There are 5 ways to turn a row about zero (a turn may also mirror it). The second row of each pair is the first, turned, with some noise. The first 35 pairs use one turn. New pairs use 2 turns, one after the other, and a turn may come again.
Some pairs, each with its turns in order after it:
29	22	-7	-26	-19	-7
-17	-31	19	-4	-3	-33 -> k_119

-25	24	-7	25	17	17
13	-29	0	-30	-4	21 -> k_44

10	-26	10	-5	21	26
-5	28	4	-26	24	8 -> k_119

29	-16	-2	21	-24	-4
-17	31	-2	3	29	14 -> k_341

-2	-29	25	-9	-20	18
22	-6	-30	14	-12	23 -> k_99

30	-24	2	-29	26	2
-10	-2	-35	30	3	-22 -> k_44

-8	-25	-20	11	26	-21
8	35	1	-26	11	-8 -> k_99

16	0	-1	-1	-16	-8
5	16	4	-2	17	5 -> k_341

-13	27	8	-1	27	-30
-2	-19	-2	-16	43	5 -> k_44

-17	-14	-26	-26	-3	-20
8	20	-6	-9	17	35 -> k_322

-7	6	3	-16	5	-19
-5	-11	6	-17	14	12 -> k_99

16	29	-1	-13	-10	-15
35	-3	7	-2	17	12 -> k_341

-3	-25	4	-11	-21	9
9	23	5	13	-17	-13 -> k_44

-20	23	13	-11	-3	-12
12	7	-30	18	7	-5 -> k_322

-30	-20	27	4	-23	16
5	-37	-16	-15	32	-7 -> k_322

-26	-4	-14	6	-6	-24
5	26	0	-18	20	12 -> k_44

2	-9	10	-4	-9	-9
-2	-15	-6	-6	6	7 -> k_119

-17	-11	28	-28	-8	-25
3	-19	-18	-25	13	32 -> k_99

-12	23	14	-12	30	25
4	-50	-6	-1	-5	-6 -> k_341

-5	-8	3	26	12	18
19	-15	-2	5	-12	23 -> k_44

17	7	-17	10	-28	-26
10	-5	11	28	-15	32 -> k_322

0	0	24	18	-1	-1
13	-12	21	11	7	6 -> k_44

21	8	-14	-30	-30	-12
34	22	-5	-19	26	-2 -> k_341

3	-7	6	22	-16	20
4	-32	8	-10	-6	-8 -> k_322

-12	14	2	29	6	17
24	-11	6	-7	-10	-27 -> k_322

29	-9	14	5	4	2
-21	0	-15	-13	17	-6 -> k_119

23	-20	19	-29	-1	3
37	-15	4	3	5	25 -> k_99

3	19	-6	23	1	-6
5	1	8	26	0	15 -> k_341

28	-4	-23	-3	5	-26
9	-13	-12	10	25	-27 -> k_119

-11	3	-29	20	28	-17
-15	31	12	-21	15	-27 -> k_99

-15	13	22	-7	-14	-25
16	0	16	-21	-15	23 -> k_341

-2	26	2	-15	25	-30
0	40	-12	22	2	-6 -> k_322

9	18	-25	12	8	3
1	12	4	23	-3	-23 -> k_119

0	-14	6	8	-29	12
0	2	-15	15	-23	15 -> k_99

10	-27	21	25	-3	-11
-13	-3	-37	0	16	21 -> k_119

New pairs. What belongs after each?
-23	-5	-7	19	24	11
-25	18	-5	25	-2	9 -> k_322 k_322

0	20	-25	-30	21	-19
16	-2	30	-27	-20	25 -> k_119 k_99

15	26	8	20	29	25
23	30	-27	7	-8	21 -> k_44 k_99

-2	-8	1	7	-28	-15
-12	-17	7	-16	-8	-17 -> k_341 k_44

9	-16	6	25	-24	20
5	-4	36	10	-18	4 -> k_44 k_44

17	13	-26	4	18	-21
10	-22	-20	23	-16	-15 -> k_322 k_322

4	-29	15	18	13	-27
-18	-28	31	-2	-9	11 -> k_322 k_341

-2	21	-23	-20	-9	-21
6	-6	-24	27	14	12 -> k_322 k_341

15	14	-16	10	15	3
7	-3	-19	14	-18	-12 -> k_119 k_119

20	-1	-13	28	25	-11
25	-15	20	1	13	25 -> k_341 k_44

0	-12	-17	-7	-16	10
-5	-7	-21	-12	7	-12 -> k_322 k_341

20	2	27	5	3	6
22	3	-18	3	18	-8 -> k_341 k_99

30	-2	2	-5	-15	-18
11	-22	-14	22	-16	8 -> k_99 k_99

-30	-11	-1	12	-4	3
28	2	18	-2	8	1 -> k_322 k_99

-3	-16	23	-2	-4	-30
-21	-7	-34	5	12	-9 -> k_341 k_322

-9	-8	0	23	24	20
-26	9	0	-5	26	15 -> k_99 k_44

-1	16	3	13	21	10
18	13	14	-6	4	7 -> k_322 k_341

-20	-16	27	13	3	-28
-20	23	-19	-14	-8	-29 -> k_99 k_44

-25	-6	-28	-1	-12	-16
-27	-1	28	-6	-2	4 -> k_341 k_44

0	9	26	28	-16	-30
-20	25	-18	-32	-9	4 -> k_44 k_119

-5	-4	-30	-6	15	24
24	9	27	15	3	15 -> k_341 k_322

12	-20	7	-7	-29	-6
-20	-22	3	-8	-22	-13 -> k_44 k_99

28	-8	30	4	10	8
-24	-16	25	13	-7	23 -> k_99 k_322

-10	26	28	19	17	24
-4	-20	34	14	-34	2 -> k_119 k_119

-24	-27	25	18	-13	-28
-7	9	-22	0	-49	5 -> k_119 k_44

4	13	24	2	13	-13
25	6	-4	-20	2	-10 -> k_44 k_99

5	-1	-19	7	6	25
5	-16	-7	-11	-1	23 -> k_44 k_322

-4	-26	4	-3	-14	-11
-14	1	14	-28	-5	-8 -> k_119 k_322

-2	29	21	23	7	22
-6	40	22	-10	-17	0 -> k_99 k_341

6	1	16	-27	-2	17
25	23	-2	4	-11	-15 -> k_99 k_99

28	3	14	15	21	30
0	-7	0	-46	24	-6 -> k_119 k_44

-11	22	7	1	29	29
-28	30	3	-14	26	-8 -> k_322 k_44

25	7	-11	17	-17	28
-12	-2	-32	11	-20	17 -> k_44 k_99

6	21	29	-6	18	-4
25	15	-5	-27	3	-1 -> k_44 k_99

-14	-30	-17	-25	-26	-13
-33	-18	24	-28	19	0 -> k_44 k_44

-30	-6	0	-15	-3	-4
-30	-4	-7	3	16	-15 -> k_44 k_44

-30	-13	-27	21	-22	29
55	10	-1	2	-21	0 -> k_99 k_322

-19	-23	-4	9	-19	5
2	11	5	-24	26	-5 -> k_322 k_119

2	30	-8	23	19	24
-3	-19	-5	23	-38	-6 -> k_119 k_119

-18	-12	-1	28	-20	-8
-15	3	26	18	-24	6 -> k_341 k_119

17	25	-29	23	-24	0
-11	-13	-5	47	17	10 -> k_341 k_341

-30	-13	-19	10	-26	-13
29	5	-31	-14	-15	3 -> k_99 k_322

-29	14	29	-22	29	7
-13	38	31	-21	16	14 -> k_99 k_322

9	22	21	14	-3	5
2	16	-11	-10	-14	24 -> k_99 k_99

6	-21	10	-21	22	1
0	22	17	25	4	-7 -> k_44 k_341

14	10	-26	22	-25	4
-11	-12	-6	12	-34	21 -> k_99 k_119

-16	-25	11	13	18	-18
10	-12	20	-4	4	-30 -> k_99 k_119

30	-6	-12	-28	30	-5
16	-8	28	-35	22	7 -> k_119 k_99

3	-15	17	-9	-21	12
1	-16	13	-14	-18	10 -> k_99 k_322

-24	-24	7	-6	-18	-13
-27	-8	-22	1	21	-15 -> k_119 k_341

-15	-28	13	12	12	2
20	-8	-1	-22	19	-2 -> k_322 k_99

-1	-8	-10	-28	22	10
8	26	26	-13	0	-11 -> k_341 k_341

-24	-27	-19	4	2	26
-7	2	-18	8	1	-43 -> k_322 k_44

-1	20	-19	-28	12	-22
-15	11	-11	-13	23	-34 -> k_99 k_322

